The same things were measured in two ways. Each way mixes the same 9 hidden numbers, adds some noise and spreads widely along 6 directions of its own, which tell nothing about the thing.
Some things both ways: the first way, then the second way.
[ -1   3   2  -3   3 -12   3   7   7  -1   3  -4   6   8  -9   9  -9  -9
 -24   5 -15   1  -7   3   0   2 -14]
[  6   1  -4  -5  -2   8  -3  -5   1  -1  -5   2  -1 -12  11   5   6  13
   0   0   4   0   4   1  -7   0   0]

[ 12  10  -6  -3   6  -1  10  -6  -2   0  17  -7  -5   8  -7   9   8  -5
 -18   3 -12  -7  -1 -13   3   0   0]
[  1   8  -6  12   3  -4   6  -7  15   3   8  11  -9 -11   8 -11   0  -9
  -6  -5   5   5  12  -5  -7  -7   3]

[  5  -1 -16   9  -7   3 -13   7  -6  17  -3   9   6  -8   8  -1   4  -2
   9 -12  10  -5   9 -12  -4   0  14]
[  3  -2 -17  -8   0  -3  -4 -15  10   0  -1 -13  26   1  10  -5   2  17
   2  -1  -3   6   5   4 -15   0  23]

[  5   3 -17  11  -6  -3   3   9  23  17  12  -3   3  17   2  22  -2  -7
  -8   3 -10  -1   4   9   3  -2  -6]
[  3   3  -3  -8  -5   0   0  -9  -3   3  -2  -5  14  -6  12  11  -1  21
  -5   4  14 -10 -10   3  -2   7  -6]

[ -3  -8 -15   3  10   3 -11  12   1   8   9   9   9   0  10  -1   5   6
   2  -5  13 -14  11   2   8  -4   3]
[  3   4   2  -2  -3 -20   5  -8  13   1   6   1  -4 -12  -6  17  -1   1
  -5   2   9  -1   8   0  10 -15  12]

[ -6   3  -2   1   1  -6 -15  12 -29 -10  -4  15  13  -1  -1 -12  -4   7
 -14 -17   2 -21  -2   1   6  -4   2]
[-12  -2   2   7   4 -15  -6  -7   3   4  -2   2   9   3 -17  12   6 -11
   1  -6  12   3   6 -11   8  12  16]

[ 16   3   0   2   5  -3  -6   3  -9  -8  12   5  -8   5  12  -2   6   2
  -9  -6 -14  -1   2   2  -8   8  11]
[ -6  10   6  -6  -4   4  -2  -3   4   6   5  -5   2  -7   5  -5  -8  10
 -12  10  14   4   3  -5  -3   6  12]

[  8  -1 -14   7   0  -3  -3   6  -4   4   6   3  -3   7   7  -1   2  -3
  -5  -4  -6  -6   0   3  -2   3   0]
[ -2   6  16   7   1 -12  -5   1   4  -4  -4   4   8   3 -11   6   6 -15
  -5  -4  15   6  -2  -4   3   4  -1]

[ 17  -5 -19   9 -11  10  16  -9   7   7   6  -6 -15  16   6  13   5   3
  -1  -6  -2   8   4   0   0  -7  -1]
[  5   4   0  -1  -2  -8   0  -9  10   0   9  -3   2   2  -3 -12  -7  -7
  -9   6  -7   3  10  -1   1  -9  11]

[  2   5  -6  -3   5  -5   0  -4  -6   4  -2   4   0   4  -6   1  -4  -1
 -11  -1  -4  -6  -1 -11   0  -4  -1]
[ -4   3 -12  -5  -4  -3  -3 -12  11   1  -2 -11  18   5   1 -11  -1   8
  -7  -3   4  15   7  -5 -16   5  26]

[-16  -5   0  -4   5  -7  -4  16  13   4   3   4   4 -10  10  12  -9 -14
  -6  11   4   1   4  -7  -7   5  13]
[ 23 -14 -17   1   0   6   0 -12 -11  -2 -21  -2  18  -9  21  13  21  11
  17  -1  -9 -12  -2  14 -14   6 -10]

[-11   1   0  -4   1  -6   7   0   2  -6  -3   7  -2   4  -3   2  -8   0
  -8   5   2   3   3  -3  -3  -4   4]
[ -8   0  10  -1   3  -8   0   7  12  -5   5  -9   0   6  -9  11  -5   7
   9   1   4   4  -1 -13  12  -4  23]

[  2   1 -10   2  -4  -2   0  -1  -6   5  -4   6  -1   8  -1   4  -6   2
  -6  -6  -3  -3   0  -6  -2  -5   2]
[-10   2  -1  -4   4 -10  -4   2   9  -1   6  -8  10   4 -10  16  -3  14
   5   0  12  -3  -5  -8  12   5  24]

[  4  -1  -4  -3  -4   4  10  -7  10   4  -3  -2  -7   4   2  17  -5  -4
 -10   7  -2   9   2 -11  -5  -9  -2]
[  8   1 -18   7   4  -3  -4   0  -1   0   5   2 -10   0  -7   7   5  -6
  10   6  -1 -10   3   9  11   6  12]

[-2 10 -2  1  6 -9  0  1  4 -1  5  4  4  6 -7  3  0  2 -9  5 -8 -1  5  1
 -3  2  0]
[ -3   1 -14   0   0  -1   6 -19  -3   2  -4  -7   4  -9   7   1   1   3
   4  14  10  -7   6   7  -5   0   8]

[  9  -3  -6  -1   5  -1   5   1 -17  -7  12  -4 -10  -1   6  -3   8  -5
 -11  -5  -5  -6  -4  -9   0   7  10]
[-4 -3 18 -6  7  4 -6  8 14 -6  0 -3 16 -1 20 10 -1 15 16 -3  2  1 -9 -3
 -2  0  1]

[ 25  -4 -10   2   9   1  -5   2 -13   4  -2  -3  -4  -3  13  -8   3  -6
   6 -10  -2  -1   3 -16 -13  11   4]
[ -7   7   0   1  12  -8   1   1  13  -2   7   5  -2 -15  -5  17   3   1
   4   6  17  -7  10   0   7   1  21]

[ 13  -1 -12   3  -6  -4  -6   8   4  19  14  -3  18  10 -12   5   2  -2
  -2 -25  -2   2   1  -3   9   3  -7]
[  0   3 -14   4   0  -5   5 -10   7   8  15   5 -16 -12  -4  -3  -7   6
  -6   2  -6  -7  15 -14  11 -10  18]

[  4  -2  -8   2  -5   0 -17  13   1  12  10   7   9  -9   8  -1   4 -14
  -1 -12   8  -7   4 -11  -1   2   9]
[  5   9  -3  -5   5   8  -5  -6  15  -8  10   3   6 -23  18   1   6  29
   4  -9   5   1   8  -3  -8 -21   9]

[ -2   0  -7  -4   3  -1  -8   0 -12  -1   6  11   4  11  -3   0  -5   8
 -19 -13  -6 -10  -8   1   9  -9  -3]
[ 10   4 -19   1  -8   2   0 -16  -3  -1   1   1 -10  -1  -6 -13   2   0
 -12  -1  -5   2  10  -2  -4  -6   3]

[-12  -5 -11   3   1   1  -3   9  17   8  10   8  -2   1  13  15  -1  -3
  -3   9   7  -4   9   4   2  -5  11]
[ 25  -7  -2  24  -6 -25   0 -18 -13   4 -17   9  12  -2 -14   7  25 -39
  -3  -7  -2  -1   7  10   0   0 -15]

[  2   3   2   1  10 -19 -13  -3   2  13  -4  15 -11  -3   2  -9   1  -5
   1   3 -17   8  -2  -5 -17  12  21]
[ 12  -7   4   2  -6  -2 -10  -4  -9  -5 -10  -8  10   8  -2   7  11  -3
  11   0  -6   2  -8   6   5   1  -3]

[ -1   4  -3   6  -6  -5   0  -5   6   3 -12  14  -9  14   4   8  -7   8
  -7   4  -9   3   4   9  -6 -12   6]
[  1  -2  -5 -15 -19   6 -10  -8   0  -1  -4 -15   0  20  -5 -16 -10   9
 -13   0 -11  18  -5  -6  -6   5   8]

[  7  -3  -9  10 -10  -3   2  11  19   7   1   0   4  15   6  14 -11  -2
   2  -6  -5  12   6  12  -7   2  -4]
[  2  -8  23 -10  -8   3 -12  -6  -3 -10 -21  -8  20  -5   5  14  16  17
   7 -12   3  13  -3  -9  -9  -7  -3]

[  1  -3   5   3  -3  -6  -3   2   6  -3  -4   9 -14  -4  17  -2   2 -11
  -4  10  -1   7   5   3 -15   1  14]
[ 13   5   9  -8  -1   4  -7  -9   6  -5   5   2   2 -20  10  -3   5  10
  -3   4  -5   1  14   3  -4 -22   3]

[  8   8  -2   4  -1  -3  -6  -3  -7  -2   8  10  -3   7  -1   3   8  10
 -10  -8  -9  -1   5   5  -1  -4  10]
[  4  -9  -4 -11 -10  17 -12 -17  -5  -4  -6  -7  -1  -3  24  -6   2  18
  13   1 -12   3  -5   6  -6  -9 -16]

[-10  -1 -13   5 -16   6   2   5   8   6   7   8   7  10  -4  18  -6   6
 -12  -9   3   3   3   8   9 -13   2]
[ 11   3  -4  -4  -7  -6  -4 -13   4   0   0 -14  23  -3   3  -4   5  17
  -4  -3  -2   9   4  -1  -8 -12  18]

[ 10   6 -11   9   1  -8   2 -10  18  20  -8   3  -7   9  -5   7   5  -4
  -6  16 -13   4   4   1  -8  -5  -7]
[  3   5   4   0  -3  -7  -9   3   7 -11   5   1 -15   4  -7  12   2  -8
   8   2   9   1  -9  12  16  -7  -8]

Other things, the second way, with their names:
(329): [ 16  -2  -7  13  -3 -10   3  -6   4  -4   3   6 -17   8  -9 -10   1 -26
   0  -1 -16   1   6   3   6 -10  -7]
(563): [ -8   0  12  -7   2   4  -3   6  -2  -5   4  -8  -3   6  -2  10 -10  12
   7  12   6 -10 -10  -8  16   5   4]
(244): [ -3   6 -10   0   8  -3   7  -4   7  -2   9   3  -1  -7   2   9  -4   9
   1   6  12 -16   2  -1   6   2   6]
(278): [  1  -6   9  -8 -10 -14  -4 -14   1   1  -8 -10  16   7 -12   3   0  -1
  -9   0  -5   9   5  -9   1  -3  13]
(562): [  1   2  -3  -1   1  12   3   4  -1  -2   4  -6  -3  12  16  -8 -13   3
   7  17   1 -11 -15   6   2  13 -10]
(656): [ 10   3  13  -1  -2   0  -5  -1   2 -12  -6   3   8  -1  -2   4  10   5
  -4  -9   3   4  -1  -5  -4  -8  -8]
(103): [ 14   6 -13  13   2 -17   3 -12   4   8  12  10  -4  -4 -11  -6   1 -23
 -14   4  -4  -9  15   4   7  -2   6]
(118): [-13 -10 -12 -13  -1  15 -14  -1   0   4  -3 -11   7  24  11  -8 -13   9
   9   8  -8  -1 -13   1  -2  33   6]
(205): [  0   2   3  -3   0  -5  -1   1  -5  -3  -3 -12   2   3  -6  16  -1  -1
  11  21  13  -9  -8  12  14   7  10]
(376): [  4  13   0  -2 -11  -2   5  -4  16  -8   2  -6  -8  -3  -4 -11  -2   7
 -16  -6  10  23   7  -9 -11 -18  14]
(412): [ -3 -11   4   1  -3 -16  -4  -6   7   2 -11  -7  20  14 -12   7   5  -5
   1 -12  -6  12   2 -15  -2   9  18]
(580): [ -1  -3   9  -1   3   0  -7 -10  -1 -11 -11   1  10  -1  -2   2  12  -4
   7  -4   3   4   5  -3  -5  -3  -2]
(132): [ 12   7   3  -1   0   1   1  -3   0 -16   1   6 -16  -9  -5   8   6   3
   1   2   4  -8   1   3   8 -19 -13]
(145): [  2   1   4 -14  -2   8 -14   5  13  -1   2  -2   4  -9  10   8   2  22
   1  -5   0  10   4  -2  -4  -1  18]
(36): [  6   6 -19   7   1  -2   1   1   9   1  10   8 -16  -3  -2   4   1   1
  -1  -6   3  -6   1   0   6   3   4]
(378): [-4  4  4  1  4 -2 -2 -4  4  3  5 -9 16 -2  3 -3 -4  8  2  8  5  0  4 -7
 -1  1 21]
(537): [ 9  2  0  6 -1  0  1  5  9  3  7 -1 -8 -1  2 -6 -3 -4  1  3 -9  4  7 -5
  2 -4 16]
(438): [  4   4   6  -3  -8   5 -13   6   3  -6   9  -4 -17   5   0   1  -5   5
   5   3  -1   3 -10   3  14  -8  -4]
(560): [  0   7  -5  -8   0  -4   6 -12   6  -7   4  -7   3  -6   1   2  -5   8
  -3  14  11  -7   3   6   0  -9   8]
(165): [ -6  -6  -1  -5  -4   9  -6 -14  -4   1  -8   0   2  -6  11  -1   4   9
   4  -2   1   1   3  -6  -6   4  -4]
(390): [ -3 -10  -7   1  -5  -1 -10  -5  -5   3  -4   2 -17  16 -15  -2  -2 -19
   4   4 -14   1   3  -4  13  15   3]
(553): [  6   6   6   6  -2 -13   0  -2   5  -4  -7   5   0   0 -16   5   8 -22
 -11   0  12   8   8   3  -2   3   5]
(79): [  3  -6   4   6  -4 -12 -11 -11  -6  -1 -13 -10  18  10  -3   7  12 -18
  12   3   6   6  -8  13   1   8  -3]
(362): [ -2   1   5   4  11  -3 -10   8  -1  -4   8   7  -2  -1 -12  18   5   5
  11  -4   5 -14  -1  -9  21   5   9]
(665): [ -1  -2  -4  -4  -6  -4  -2  -2   3   0   9  -3 -24   3  -6   8 -10   0
   6  11  -4  -7  -2   1  22  -5   3]
(95): [  3   5   2  -5   0  -9 -12  -3   5  -1   7  -5  23  -1   1  10   3  16
  -2  -5  10  -3  -7   2   5   1   9]
(161): [  5   0 -16   0   4   3   6  -5   4  -4  -5   0   4   4   3  -4   0   2
   0   4  -1  -6   4   1  -9  11   7]
(105): [ 12   7  -5  17   1 -15   7  14  10   3   8  16 -25  -1 -22  11   2 -17
 -10  -8   1  -4   8 -11  15   3  10]
(454): [ -4  -3   6  -4  10  -8  -6  -4   5   6   4   5  14 -14   7  21   2   5
   8   6   7 -15   4   3  10   8   9]
(527): [ -2   9  16  -3   3   9  -9  14   9 -14   8  -2  -2   2   4   5  -2  19
   7  -6  10   2 -12  -8   7  -7  -1]
(305): [ -1  -1  -1   6   2  -8   0  -8   0  -4 -11   7  -3  -2 -11   9  10 -19
   0  -2   9   1   8   1  -1   6  -1]
(189): [  1  -2   2   1   3  -9  -4  -6   7  -4   2   1   9  -6   1  16   8  14
   8 -14   3  -4  -2  -9   7 -10   2]
(571): [ -1   5   1   1  -5  -2  -4  -4   9   2   3   6  -6  -4  -8  -5   1   2
 -14 -11   2  12  12 -18  -3  -3  12]
(137): [  4   5  -8   8  -5  -1  -1  -2  -5   2  -4  -7   0  13  -7 -11  -1 -15
  -5  10   6   5  -3   6  -2  16   6]
(198): [  4   3  -8   6  -2  -5   7 -20   5  -2  -8  -1   8  -9  -3 -13   9  -9
  -8   0   2  12  21  -6 -19  -9  17]
(502): [  9   4   6  10   0 -13  -3   4  10  -2  -5   0  18   4  -7   4  11  -8
  -5 -14   8  13   1  -5  -8   5  11]
(310): [  2  -2  18   5   3 -10   3  -3  -1  -5 -13  -3  23   1   0  11   9  -6
   4   0  11  -1  -4  -4  -4   4  -3]
(419): [  7  -8   6  -3  -4   3  -5  -6   5   3  -4  -4   8  -2   6  -9   2   7
   0  -5 -20  11  11 -14  -8  -6  14]
(396): [ -6   2  -9   2  -2  10  -1  12   2 -10   0   1 -29   7  -1  14  -2  10
  14  -3  12  -5 -17  -2  13   8 -10]
(637): [  5  15   8  -1  -2   1   1  11  16  -3  13   2  -4   0   2  -6  -9  10
 -15  -4   7   6  -1  -9   0  -5   6]
(381): [ -6   1  18  -4   1   7 -14   3  -8 -10  -5  -4   0   2   1  12   4   4
  15   7  15  -5 -15   5  12   5 -12]
(582): [  9   3  -2   9  -3  -6  -2  -3   5  -2  -9   7  -2   4 -12  -6  10 -22
 -11  -7   2  13  11  -2 -10   7   6]
(422): [  9  -4   2  -5   0  -7  -9  -8   4   1   4   1   8 -11   5  13   6   8
   6  -1  -6  -6   4   4   9  -9   4]
(124): [ 10  -2 -28  12   0 -10   7 -19 -11  13   1   5  -3  -7  -9  -1   5 -12
  -7   8  -4 -15  15   1   4   9  11]
(222): [  1  -3  20   7 -10 -13 -11   9   8  -3 -20  -7  17  10  -9  18  16  -6
   3 -21  13  28  -9  -7  -6   8   8]
(31): [ 13   0   7   4  -3  -6  -9   1   2  -3   3   0  -1  -7   5  17   9   3
  13  -3   1  -3  -8   9  13 -12  -7]
(245): [  8   2  -4  -7 -14   2  -9  -7   1  -8 -12 -17  16  20  -3 -14   4   3
  -7  -3   0  22  -7   5 -16   4   7]
(146): [  5   2   9  -1  -5  -6 -11  -8  11  -8   0  -5  11   4  -2  -9   6  -2
  -1 -10  -5  18   4  -3  -6 -15   6]
(320): [  5   2  10  -1  -6   1  -3  -7   3  -4 -12 -10  19   0   2  -8   7   6
  -6  -5   3  18   4 -10 -17  -5  10]
(34): [  3  -1   8   4  -8  -8  -9   5   1   1  -7   2  -8   5 -12  13   6 -10
  -2  -8   6  10  -5  -4   8   7  -1]
(232): [  5   1  -4   8   5  -5   4   4   0   3   7   7 -13  -6  -3  15  -1   1
   5   3   3 -17  -1  -4  17   4   0]
(157): [  1  -2  -3   0   5 -15 -16 -10  10   8   1   1  34 -11   7  17  14   8
   5 -12   9   2   4   5  -3   6  17]
(286): [  7  -3  -4  -2  -4  10 -11   6   3 -13  -2  -8  -3  17   4  -2   1  12
  13  -8  -8   6 -15  -1   2  -1  -5]
(127): [  8  -4   1   5  -4 -12  -1 -15   4  -4  -7   0   7  -9   4  10  12  -6
   7  -4   4   3   2   7  -2 -12  -5]
(395): [  6 -14   9  -4  -2  -1  -9   2   5  -6 -10   4  -4  -1   8  19   8   1
  17  -8 -10   0  -5   2   6  -2 -10]
(482): [ 10  -2 -12  -5  -1   4  -7 -10   0  -5  -6  -3   6  -4   3   2  10   8
   5   2  -4  -1   7   8  -6  -2   8]
(533): [ -3   5  -3 -13  -2   1  -8   0  14  -3   7 -13  19   5  12   2  -6  27
   0  -1   8   5  -9   1  -5   3  15]

Some of these things the first way, each followed by its name:
[  4  -7  -6   2   3   0  -4   8  -5  -5  10   7  -6   6  15  -4   0   2
  -2 -10   1  -1   3   5  -2   3  11]	(563)
[ 8 -1 -8  4  3  0 -3 -2 -1  5  2  8 -2  7  2  3  5 13 -1 -8 -1 -1  7  4
  1 -5  4]	(665)
[ -2   1  -2   0   3  -1   1   2  10  -2   1   4  -1   8   7  16  -4   3
 -13   8  -4  -2   5   5  -1  -9  -2]	(34)
[ -3  -4  -1  -1   2 -13  -9   7  14  16  -9   7   3  -6   4   0  -6 -17
   0   9   3   4   3  -7 -10   2  -1]	(482)
[-10  -2  -4   7   0 -12  -7   6  -5   1 -11  18  -3   7   5  -7  -7   6
   0  -2  -2  -4   1  11  -5  -1  10]	(278)
[ -9  -3  -6  -2   0  -6 -10   4  10  14   5   9  -2   2   5   3   2 -13
 -14   7   3 -12  -4  -1   8 -10   1]	(95)
[-10  -5  -8  -3   2   1   1   9  19  10   6   0   0  -5  11  15  -4 -17
  -5  14  11  -5   6  -9   0  -6   2]	(502)
[  0  11   5   5  -1 -16 -10  10 -10  -5  -2  10  10   4  -6  -5  -2   0
 -14  -6 -13  -7   0   7  -4   5   3]	(165)
[  2   1  -7  11 -13   0  -5   4  17  11   3   8   4   5   2  13   6   1
  -6  -1   0   5  10  12   0  -8   1]	(438)
[ 13   0 -11  11 -19  16  13   1 -10 -11  -3  -3  -5   6  14  18   3   7
  -7  -8   9  -5  12   1   3 -15   4]	(118)
[ 15 -11 -22   2  -1   8   8   3   6  17   9 -10   5  13   2  12  -2   0
   8 -17   9   1   4 -10   8  -3  -7]	(412)
[ 27  -9  -6  -8  12   4   7 -11   0   6   7  -8 -11  13   7   3   4   3
   0 -10  -1   5   1 -12  -1  -3  -6]	(390)
[-13   9   5  -4  10 -21  -9   4   5   1   2  11   3  -2 -10  -6  -1  -8
 -20  14 -14  -4  -4   1  -4   5   2]	(137)
[  3  -5  -4   1  -2  -3  -3   9 -10  -2  13   0   8  -4  -6   0   3   0
 -12 -17  -4   2  -3  -2   3   8   5]	(537)
[  5  10   1   1   0 -12  -1  -8   7  16  -9   3  -8  -5   0   8   4 -16
  -8  15  -9  -5   3 -17 -10  -4   8]	(157)
[  3  -5  -4 -17  31  -9  -7 -13  14  19  11   6 -14   6   2  -6   4 -11
  -7  14  -5  -5  -7 -17  -1  -3  -2]	(245)
[  3  -1 -17   1 -11  16   9   4  11   6  10  -6   7   8   5  28  -5  -1
 -14  -4   9  -6   6  -7  12 -18 -10]	(36)
[ 12   0 -14   9   0   4   2   3   2   4  18  -1 -11   1  14   6  13  -4
   1  -1  -3   0   8  -2  -6   8  18]	(562)
[ -7  -7  -8  -3   4  -2 -10   5  10  14   9   9   3  -1   4  -3   7 -10
  -3   1  16  -9   4  -4   9 -11  -2]	(146)
[ -3  -2  -9 -12  21  -1  -6   1   8   7  19   5   5   8  -3   1   0  -1
 -12   1   2  -9   0  -6   9  -6 -10]	(376)
[ 10  -8  -2  -4   0  -3   3   2  -5   0  11  -3  -2   4   0   1   0  -3
  -5 -17  -5   8  -4  -7  -1   8   6]	(419)
[ 13   1 -10   2  10  -7  -2   2  -8   2  -5   0  -1   7   3  -6  -5  -2
  -4  -2 -10  -5  -2  -6  -9   6  -6]	(305)
[  7   4  -4   4   1  -6  -3   2  -4   3   0   6 -10   1  11   5  -3  -4
  -1  -1 -12   3   3  -7 -15   8  21]	(232)
[ -1  -2  -7   1 -10   0   6   4  17   4   9  -1  -3   9   5  14  -4 -14
 -14   6  -1   2  -1   2   1  -7  -5]	(527)
[  9   1 -11  -1   9   0   2   0  -2   2   7  -1   2   9  -3  13  -5   9
 -12  -7 -13   0  -1  -4  -1   1  -2]	(222)
[ -8  -6 -10   2   1   2   3   9  -8 -14  -6   4   1   6   8   3 -10   4
 -19   3   0 -10  -2  10   2  -8  -9]	(553)
[  6  -4 -12   1  -2   6   5  -4   8   8   6   2 -15   5  15  11   5  -7
  -3   6   5  -3   5  -8   0  -9  10]	(103)
[ 31 -12 -10   1  -1  14   0   2   2   5   7  -9  -5  -1  21  12   3  -3
   3 -14   4   8   7 -11  -7   1   0]	(145)
